The groups are shells around one centre, one inside the other: the same stretched ball of 7 dimensions in 10 sizes.
Some rows, each with its group after it:
[ 13  11 -32 -26 -42  28  27   7  45 -32 -31  -8  -8  54 -66 -13 -28  19
 -15  51   4 -13  13 -21  45]  R
[-11  39 -23 -25 -15  16   7  17  13 -11 -11  17  18  37 -36  -9 -23  -2
   2  18   1  10  20 -25  54]  M
[  1  31 -14 -40 -17  51  14  -4   4   0   5  16  29  35 -10  -2  -3 -16
 -10   4   8  13 -10 -55  55]  P
[-32  39  -3  13   9  -8   9  14   1 -16   6  29  41   5   4   2 -20 -17
  10   8   6  21  21 -49  61]  A
[-21  56 -62 -64 -22  27  10   6  -4 -11   0   8  36  41 -56 -13 -37 -10
 -52 -19 -16  38   5 -31  58]  W
[ -4  35 -69 -58 -55  13  44  -2  35 -18 -12 -12  16  73 -80 -11 -56   0
 -63  13  -5   1  14 -14  52]  V
[-12  27  21  15  18  10 -10  34   8 -35  -9  46  16 -20  -5 -25 -12   8
  63  40   4  25   9 -37  41]  R
[-23  46 -14 -23  10  26  -4  13 -14   0   4  26  37  17  -3  -2  -8 -15
  -2  -5  -1  31   8 -51  61]  M
[ -8  26 -12 -10  -3  19   2  22  15 -54 -12  28  18 -14 -38 -31 -27  13
  17  30  -8  35  -3 -39  39]  A
[ -9  32 -30 -36 -19  25  27  -1  10 -10   4  11  30  35 -24  -7 -29 -12
 -29   5   1  17  -4 -46  54]  H
[  5  19 -51 -32 -51  25  27  -1  42 -45 -28 -15   6  50 -79 -10 -31  15
 -42  32  -3  -1  14 -27  50]  V
[ -4  40 -70 -73 -54  42  39 -21  16  14  -5 -25  26  97 -56  15 -25 -17
 -89 -12   1  -5  10 -37  69]  U
[  0  30  19 -12  -2  56  -6   1  -1  -6   6  33  34   7  16   3  25 -18
  34   9  17  13  -8 -66  55]  V
[-51  73 -32 -25   7  -2  -2   8 -28  12  22  30  69  24   2  13 -19 -40
 -24 -43  -3  41  25 -49  75]  C
[ -6  32 -37 -24 -44   4  31   5  37 -34  -9  10  24  40 -58 -10 -40  -2
 -15  21   4   3  18 -20  49]  W
[-23  48 -24  -6 -32   6   6   0  16 -13  -4  12  44  42 -28  21  -3 -22
  -7  -4  13  -1  39 -36  70]  P
[-11  47 -42 -58 -29  43  20 -12  -1  29   6  -3  36  77 -20  19  -7 -28
 -51 -18   8   1  11 -46  71]  C
[-23  40   1  -7   7   9  11  12  -3   1  13  35  39  14  10  -1 -17 -22
  15   5   9  20   8 -48  57]  H
[   2   26  -76  -57  -53   17   37    6   40  -44  -28  -18    2   58
 -102  -26  -62   21  -65   27  -17   11    9  -11   44]  R
[-11  42 -30 -32 -31  39   5  -7   8 -15  -3   7  40  38 -31  10   2 -17
 -25  -8   6  13  11 -50  64]  C
[  9  22 -21 -41 -30  41  28   0  24  -8  -6   8  12  47 -32 -11 -21  -2
 -12  26   8   0  -6 -37  47]  H
[ -3  28 -17  -5 -42  11  17   4  40 -56 -10  20  29  13 -50 -10 -21  -1
  11  25   8   7  14 -32  46]  U
[ -5  35 -54 -53 -33  23  27   5  19  -8 -13  -5  13  63 -60 -10 -40   2
 -46  13  -6   8  12 -22  54]  P
[  2  27 -21  -3 -49   9  11  12  48 -48 -27  11  13  35 -66  -5 -16   9
  18  39  11 -11  34 -14  48]  X
[ 15  16 -59 -43 -71  29  37  -5  57 -43 -35 -24  -3  71 -96  -9 -35  18
 -48  40   1 -17  18 -15  48]  X
[-14  46 -14  -8 -28  19 -11  12  17 -34 -12  25  35  18 -39   2   3  -8
  23   7   8  11  30 -30  57]  A
[-26  43 -10  -4  -7  13   9  -1  -1   1   8  18  47  30   5  19  -1 -28
  -8  -7  12  11  21 -56  70]  C
[  9  23   3  -9 -29  40   2   7  30 -32 -15  22  16  20 -30  -6   7   1
  34  34  15  -2   9 -38  47]  M
[ -9  36 -44 -25 -30  20  -3  17  24 -58 -27   7  17  16 -77 -20 -25  16
 -13  19 -12  26  19 -23  48]  V
[-21  30  17  27   3   3   1  14  11 -46   4  42  43 -26   4  -7  -6 -11
  43  19  11  26   8 -57  50]  C
[ 14  13 -21 -23 -45  41  22  -4  40 -37 -21  -1   8  39 -50  -6  -9   7
  -9  37  10  -8   4 -39  48]  W
[-23  50  -2 -25  10  28  -1   9 -18  14  18  37  46  18  16   2  -3 -29
  12 -12   7  27   2 -54  61]  P
[-25  43 -65 -28 -34  -7  20  10  23 -54 -16   0  31  25 -80 -17 -53   6
 -50   4 -17  31  22 -23  53]  V
[ -5  41  11 -20  -4  40  -6  11  -1  19   3  33  28  37   9   8  15 -21
  37  10  19   0  14 -42  60]  R
[-41  71 -25 -25 -15  -6  14  -1 -11  31  26  28  68  55   5  27 -15 -51
 -16 -38  14  10  35 -38  78]  U
[-16  57 -86 -77 -54  23  25  -5  14   1 -10 -16  31  88 -81   4 -40 -12
 -82 -20 -10  10  25 -15  66]  W
[ -3  38 -10 -24 -39  30  21  -9  21  15   4  13  34  65 -11  22   4 -29
   1   5  25 -20  22 -38  66]  W
[-27  56 -31 -16 -28  14  -5   2   5 -19  -3  14  50  33 -34  17   1 -22
 -14 -17   5  15  35 -39  70]  M
[-14  36 -20 -17  -8   8   8  22  13 -31  -7  27  22  10 -37 -23 -34   3
  10  21  -4  26  10 -28  45]  M
[ 16  16 -35 -36 -45  39  17   9  42 -49 -29   1  -2  35 -76 -25 -26  22
  -9  43  -2   4   3 -22  38]  C
[-22  58 -20 -22 -30  32  -6  -9  -1   9   5  14  55  52 -11  34  23 -37
 -11 -26  17   0  34 -49  79]  U
[-32  47 -32  -4 -23 -20  25   6  17 -13   3  14  44  40 -27  11 -35 -21
 -19   0   7   6  37 -30  66]  A
[-34  81 -44 -63 -18  32  -3  -5 -27  40  22  20  66  65 -11  25  -1 -49
 -37 -56   4  23  24 -41  80]  X
[-28  52 -36 -35   1  19  -1  14 -12 -15   3  21  40  15 -28 -11 -24 -11
 -23 -13 -12  42   7 -43  58]  M
[ -1  18  39  23  15  30 -14  24   9 -23 -10  42  13 -12  15  -9  16   2
  75  45  17   8   8 -51  47]  X
[-24  35  19  19  16  10  -4  15  -3 -22   9  42  43 -16  19  -1   0 -17
  39  10  10  26   9 -60  56]  P
[ -9  35 -80 -66 -45  24  40  -8  21 -18 -11 -22  21  69 -76  -8 -52   0
 -91   0 -14  16   5 -31  58]  R
[ -5  43 -42 -38 -38  27   1  12  22 -26 -21   6  18  46 -68  -7 -17   4
 -12  13  -2   8  26 -17  54]  C
[  5  24  -2 -11 -21  36  -2  13  24 -36 -17  22  13  13 -34 -13   0   7
  30  34   8   7   8 -36  45]  H
[-19  35  12   4  22  26 -16  22 -10 -32   2  43  35 -27   6 -16   0  -5
  37  12  -1  42  -3 -60  49]  W
[ -4  18  19  29 -24   4  16   7  38 -35  -8  27  25  12  -8   6  -1  -8
  46  42  25 -14  24 -41  52]  U
[-31  34  12  38   0 -23   9  16  17 -35   3  37  43  -7   3   4 -16 -16
  37  20  14  11  30 -45  58]  W
[-17  51  -2 -15 -21  24   3  -2   3  14  10  27  49  44   4  24  12 -36
  14 -10  22  -3  26 -45  70]  P
[-38  41  44  65  21 -19 -22  26   2 -49   8  63  57 -51  29   4  13 -20
  87  15  18  28  32 -58  57]  X
[-33  45 -13  18 -11 -17   1  16  14 -43  -4  29  45   0 -25   1 -19 -11
  16   8   4  21  35 -37  59]  H
[ -8  44  10 -13 -27  32  10  -8  10  16  15  31  49  43  13  25  18 -39
  26  -5  30 -11  18 -49  66]  R
[-13  38   7 -15   9  30   0  13  -7   5   9  36  33  14  13  -3  -2 -18
  25   8  10  20   1 -52  56]  H
[ -9  41 -14 -32 -32  23  35 -13  12  32  17  14  42  71   4  23 -10 -39
 -16  -5  24 -15  14 -44  68]  X
[ -6  34  15  13  -7  26 -28  27  17 -54 -18  42  23 -19 -28 -15  13   8
  67  31   7  21  19 -36  45]  X
[-18  34  -9  -4 -12   0  21   9  17 -22   6  29  36  14 -13  -7 -29 -14
  10  15   8  14  11 -40  52]  P
[-16  53 -22 -47  -9  48  -1  -4 -17  23  12  18  45  46  -1  14   8 -31
 -19 -24   7  19   5 -55  69]  A
[-30  67 -12 -12 -24  13 -11   2  -1  -6  12  35  65  26 -11  22  11 -38
  17 -28  15  14  35 -40  71]  V
[-50  71 -26   2 -19 -20   1   3  -3 -16  17  32  77  19 -13  23 -12 -42
  -7 -37   8  24  44 -41  76]  V
[-27  55   6   8 -14   5 -10  10   5  -8   6  39  53  19  -1  19  11 -30
  39  -5  20   5  38 -38  67]  A
[-38  55 -21   6  -4  -7 -11  18  -1 -30  -4  26  47   6 -25   5 -11 -14
   6  -6  -1  28  38 -38  65]  M
[ -6  51 -47 -69 -44  53  21 -20   3  11  11   3  47  66 -32  13  -6 -32
 -52 -28   6  10  -1 -48  66]  U
[  8  24   6 -24 -22  43  19   0  19  -1   4  25  22  34  -4  -3  -2 -14
  21  23  19  -4  -5 -46  50]  A
[-18  41 -32  -3 -49 -12  24   2  39 -34  -9  11  37  44 -52  10 -27 -13
  -8  12  12  -8  41 -20  60]  R
[-46  69 -48  -9 -33 -28   7   9  11 -29   2  20  62  31 -50  12 -33 -26
 -22 -25  -1  21  51 -20  70]  U
[  1  31 -43 -52 -39  30  36  -5  23  -1  -4  -2  19  65 -44  -4 -32  -9
 -42  11   4  -1   3 -32  55]  H

New rows, each followed by its group:
[ 11  28  -9 -30 -43  41  20  -4  31  -4  -6  14  20  54 -27   5   0 -13
   9  22  21 -16  10 -34  54]  C
[ 20   9 -16 -32 -27  56  11   9  30 -31 -28   2  -8  34 -49 -20  -8  21
   2  48   3   1  -5 -37  41]  R
[-19  54  -5 -32   5  31  -6  14 -15  28  10  33  37  39   7   6   1 -26
  17  -8  10  15  15 -40  64]  U
[ 24  11 -56 -64 -67  44  53 -12  51 -13 -23 -24  -7  89 -78 -10 -39  10
 -58  39   5 -22  -1 -21  47]  X
[  2  26  10  -4 -14  32  -1  14  20 -34  -7  34  22   2 -18 -13   1  -1
  44  30  12  11   4 -41  44]  H
[ 17  27 -18 -53 -26  68  -2   8  15 -25 -15  17   9  26 -46 -24  -2   9
   8  23   0  18 -14 -37  41]  U
[-14  36  16   5  -8  13   8   7  11  -2   9  38  39  18  12   8   0 -24
  39  13  22   1  16 -46  58]  P
[-22  39  24  22  12   4 -10  24   3 -19   4  49  38 -10  13  -2   1 -14
  60  18  14  18  21 -45  54]  P
[  9  14  32  -7  10  52   5  10   4   4   3  35  14  11  27  -7  13  -8
  47  36  20   4 -15 -62  47]  X
[-47  48  47  57  44 -20 -23  32 -18 -25  20  72  61 -52  51   1   6 -27
  86   5  14  39  24 -62  59]  X
[-18  34  18  -3  28  27  -7  21 -14 -17  12  49  36 -24  21 -19  -7 -11
  40  11   2  42 -12 -61  47]  V
[-12  50 -35 -49 -35  28  20  -5   9  11   8  13  40  61 -29   8 -17 -27
 -25 -12   9   4  14 -33  63]  P
[-24  38  13  17  10   2  -6  21   3 -46   7  50  45 -32   0 -16 -13 -10
  46  12   4  38   6 -51  47]  C
[-27  47  12   7   7  17  -8   8  -9 -23  17  46  58 -17  17   2   5 -28
  32 -10  10  34   5 -64  59]  C
[-43  46  17  42  18 -28  -6  25   0 -25   7  47  50 -16  16   6 -11 -21
  48   9  12  22  37 -45  62]  V
[-26  56 -23 -36  -8  19  11   1 -12  28  16  22  48  51   1  15 -11 -35
 -17 -21   9  13  18 -44  70]  P
[-61  79 -48 -14 -17 -28  14  -4 -14   6  24  19  83  42 -11  32 -26 -52
 -47 -54   3  26  46 -43  85]  X
[-40  71 -66 -44 -33   7   6  -6  -6   2   3  -1  59  63 -46  24 -18 -32
 -65 -43  -4  20  40 -35  81]  V
[ -5  29 -12 -33  -6  34  20   5   5  -5   7  23  26  22  -8 -14 -22 -11
  -3  12   4  20 -12 -49  49]  M
[ -9  35  10  13 -23  14  -5  12  25 -41  -6  37  36   1 -20   0   6 -10
  50  21  17   5  24 -38  52]  C
[  7  39 -78 -85 -62  56  27 -15  22   1 -19 -28  14  96 -82   4 -22  -3
 -84  -4  -5  -3  10 -26  63]  U
[ -4  41 -17 -38 -19  44   2   4   4  10  -5  14  24  50 -20   6   4 -14
  -2   5   9   3  13 -39  61]  P
[ -8  28 -15 -27  -1  26  16  13   5  -9  -1  20  18  22 -16 -16 -26  -2
  -3  20   0  21  -4 -43  49]  P
[-48  72 -38 -19 -13  -9   3   3 -12   4  16  23  69  37 -14  22 -17 -40
 -26 -40   2  26  39 -40  77]  P
[ -3  30  25  13 -10  27  -9  14  18 -10  -9  34  22  19   2   9  21 -10
  60  31  24 -10  26 -40  56]  U
[-25  57 -41 -52  -8  20  12   8 -11   0  14  24  46  30 -25 -11 -34 -21
 -30 -22  -8  39   0 -39  57]  R
[-19  48 -56 -37 -51   4  33 -10  24  -7  -1  -5  41  70 -52  15 -32 -22
 -54  -9   5  -3  30 -27  68]  M
[  6  26   9 -15 -29  47  14 -10  19   9   3  17  29  48   5  20  20 -24
  18  15  29 -18   9 -54  62]  R
[-27  44  32   9  36  21 -17  22 -24   2  19  58  47 -21  43  -4   9 -25
  57   1  11  36   1 -64  57]  V
[ -1  49 -49 -60 -60  37  21 -10  24   2  -4   1  34  78 -58  10 -14 -20
 -35  -9   9  -7  20 -23  62]  R
[-14  43 -21  -4 -34   2   1  15  29 -44 -14  23  31  19 -52  -5 -17  -3
  19  17   6   8  34 -20  53]  W
[-57  71 -33  -7  -2 -34  17   8 -12   9  24  29  71  32  -1  18 -37 -44
 -26 -36   3  27  40 -38  76]  X
[-25  49  14   2  -1  19   1  -1  -8  12  21  39  58  20  31  23  15 -42
  27 -14  23   9  18 -61  70]  M
[-12  50  18 -15   2  51 -27  10 -14   6   7  43  43  12  15  10  34 -26
  48  -7  17  17  11 -55  62]  R
[-15  45 -57 -52 -22  34   5   5   2 -26 -11   0  28  34 -59 -11 -25   0
 -49  -7 -15  34   5 -39  57]  V
[-50  67   2   5   7  -9   6  -1 -21  14  37  45  83  11  38  27  -3 -57
   8 -40  17  27  24 -63  77]  X
[ -9  40 -38 -21 -43   3  11  15  36 -45 -20  14  21  33 -73 -14 -33   6
   0  22  -1   7  30 -10  48]  U
[ -1  29  -2 -19 -17  38  12   1  13 -19   4  26  31  15 -10  -6  -4 -12
  13  13  11  13  -6 -52  50]  H
[-24  50 -54 -35 -36  -7  31   3  19 -10  -1   5  37  58 -52   2 -46 -16
 -43  -4  -1   9  28 -21  62]  A
[ -6  27  31   1  12  35   4   9  -1  -5  15  47  35  -6  31  -6   6 -20
  49  18  18  18 -12 -64  49]  W
[-27  53 -36 -19 -34   5  18  -8  10  -1   5   7  51  55 -25  25 -12 -31
 -32 -17  11   1  34 -40  74]  P
[ -2  27 -17 -18 -27  33  11   2  21 -36  -8  14  26  18 -34  -7  -9  -2
  -2  18   5  13   2 -46  51]  H
[-25  61 -26 -37 -15  28  -5   3 -10   1  11  27  53  30 -17   7  -3 -29
  -8 -26   3  27  15 -44  66]  H
[-15  55 -32 -50 -25  30  11   0  -1  31   5  12  35  73 -20  15  -8 -28
 -22 -14  10   0  23 -31  69]  W
[  2  32 -40 -51 -37  36  26  -1  22 -23  -4   7  23  40 -51 -17 -32  -3
 -30  11  -2  15  -6 -34  47]  A
[  3  32 -15 -54 -10  55  18   0  -1   4  11  22  27  29  -9 -16 -16 -14
 -11   4   3  24 -25 -53  48]  U
[-32  51   1   1  12  -1  -7  23  -7 -16  10  46  46  -6   1  -7 -15 -18
  32  -1   3  34  18 -41  56]  P
[  8  20 -68 -63 -57  33  52 -14  37 -19 -13 -23  10  76 -74  -9 -48   3
 -79  18  -4  -3  -3 -31  52]  U
[ 15  18   0 -20 -34  49  13  -2  29  -8 -13  10  11  48 -21   5  10  -5
  16  33  21 -18   8 -42  53]  W
[-17  60 -56 -68 -33  40   8  -5  -5  21   1  -1  39  76 -41  14 -11 -24
 -53 -27  -1  11  19 -34  72]  A
[-30  69 -13 -27 -12  31 -19   2 -17   9  14  33  64  28  -1  21  19 -39
   7 -37  11  23  25 -49  74]  W
[-21  30   8   8   5   5  18   7   4  -9  12  32  40   7  17   2 -15 -21
  16  12  13  15   6 -57  57]  C
[-34  34   9  40   7 -27   8  21  14 -45   2  39  43 -21   0  -4 -23 -11
  35  22   8  23  26 -46  54]  V
[-21  56 -71 -56 -56  11  32 -12  18  -1   0 -10  44  81 -63  15 -34 -25
 -72 -22   0   2  30 -24  71]  A
[-26  42 -24  10 -28 -12   6  11  25 -54 -10  21  41   7 -45  -1 -23  -7
   4  10   3  17  34 -32  57]  A
[-26  67 -36 -55 -19  28   8  -4 -15  33  18  19  55  62 -10  18  -8 -40
 -29 -37   7  16  18 -40  73]  C
[  0  29 -60 -36 -66  14  35  -6  47 -43 -22 -13  18  60 -86  -4 -38   4
 -48  21   0  -6  22 -19  53]  V
[ -1  41 -58 -60 -54  40  23 -10  23 -13 -10  -9  27  68 -65   3 -20 -10
 -53  -3   0   3  12 -30  60]  P
[  8  39 -41 -64 -44  66   3  -5  13   0 -16  -4  18  68 -53   4   6  -6
 -30   2   4   0   8 -35  60]  R
[  4  19  17  -2  -7  23  12  18  24 -24  -4  38  14   6  -8 -19 -14   1
  50  43  14   5   0 -37  40]  V
[ -6  40 -35 -45 -39  39  24 -15  13   8   3   0  36  65 -26  16  -7 -25
 -39  -8  11  -2  10 -46  66]  P
[-15  49 -13 -39  -8  34  11   0  -9  37  13  20  38  58   8  16  -2 -32
  -8 -11  14   3  13 -45  68]  W
[-12  28  -5  -4 -10   8  24   6  16  -1   1  18  25  35  -3   5 -18 -14
   5  22  14  -2  15 -43  58]  C
[ -6  35 -26 -33 -17  46  -5   6   5 -30 -12  12  26  18 -38  -9  -1   0
 -12   6  -4  26   1 -48  54]  V
[-16  46 -13  -4 -31  17  -4   5  17 -18  -9  18  38  36 -29  17   9 -17
  13   4  15  -2  37 -35  66]  A
[-40  66 -48 -25 -21 -14   7  12   1 -17   4  21  54  33 -43   2 -36 -22
 -25 -23  -5  29  36 -23  66]  C
[-17  40 -16 -18 -16  12  20   3  10 -20  11  28  44  16 -15  -6 -25 -20
  -2   0   6  22   3 -45  53]  A
[-33  57   5   2   5   6 -10  14 -10 -12  17  49  60  -5  10   4  -1 -31
  34 -15   9  31  18 -49  61]  P
[  9  26 -47 -37 -65  33  24  -7  45 -39 -24 -10  15  58 -78  -1 -18   4
 -33  22   5  -9  18 -24  53]  V
[-22  49  -3 -22   0  16  13   5  -7  24  20  33  45  36  16   9 -10 -34
   8  -9  15  11  11 -47  64]  C
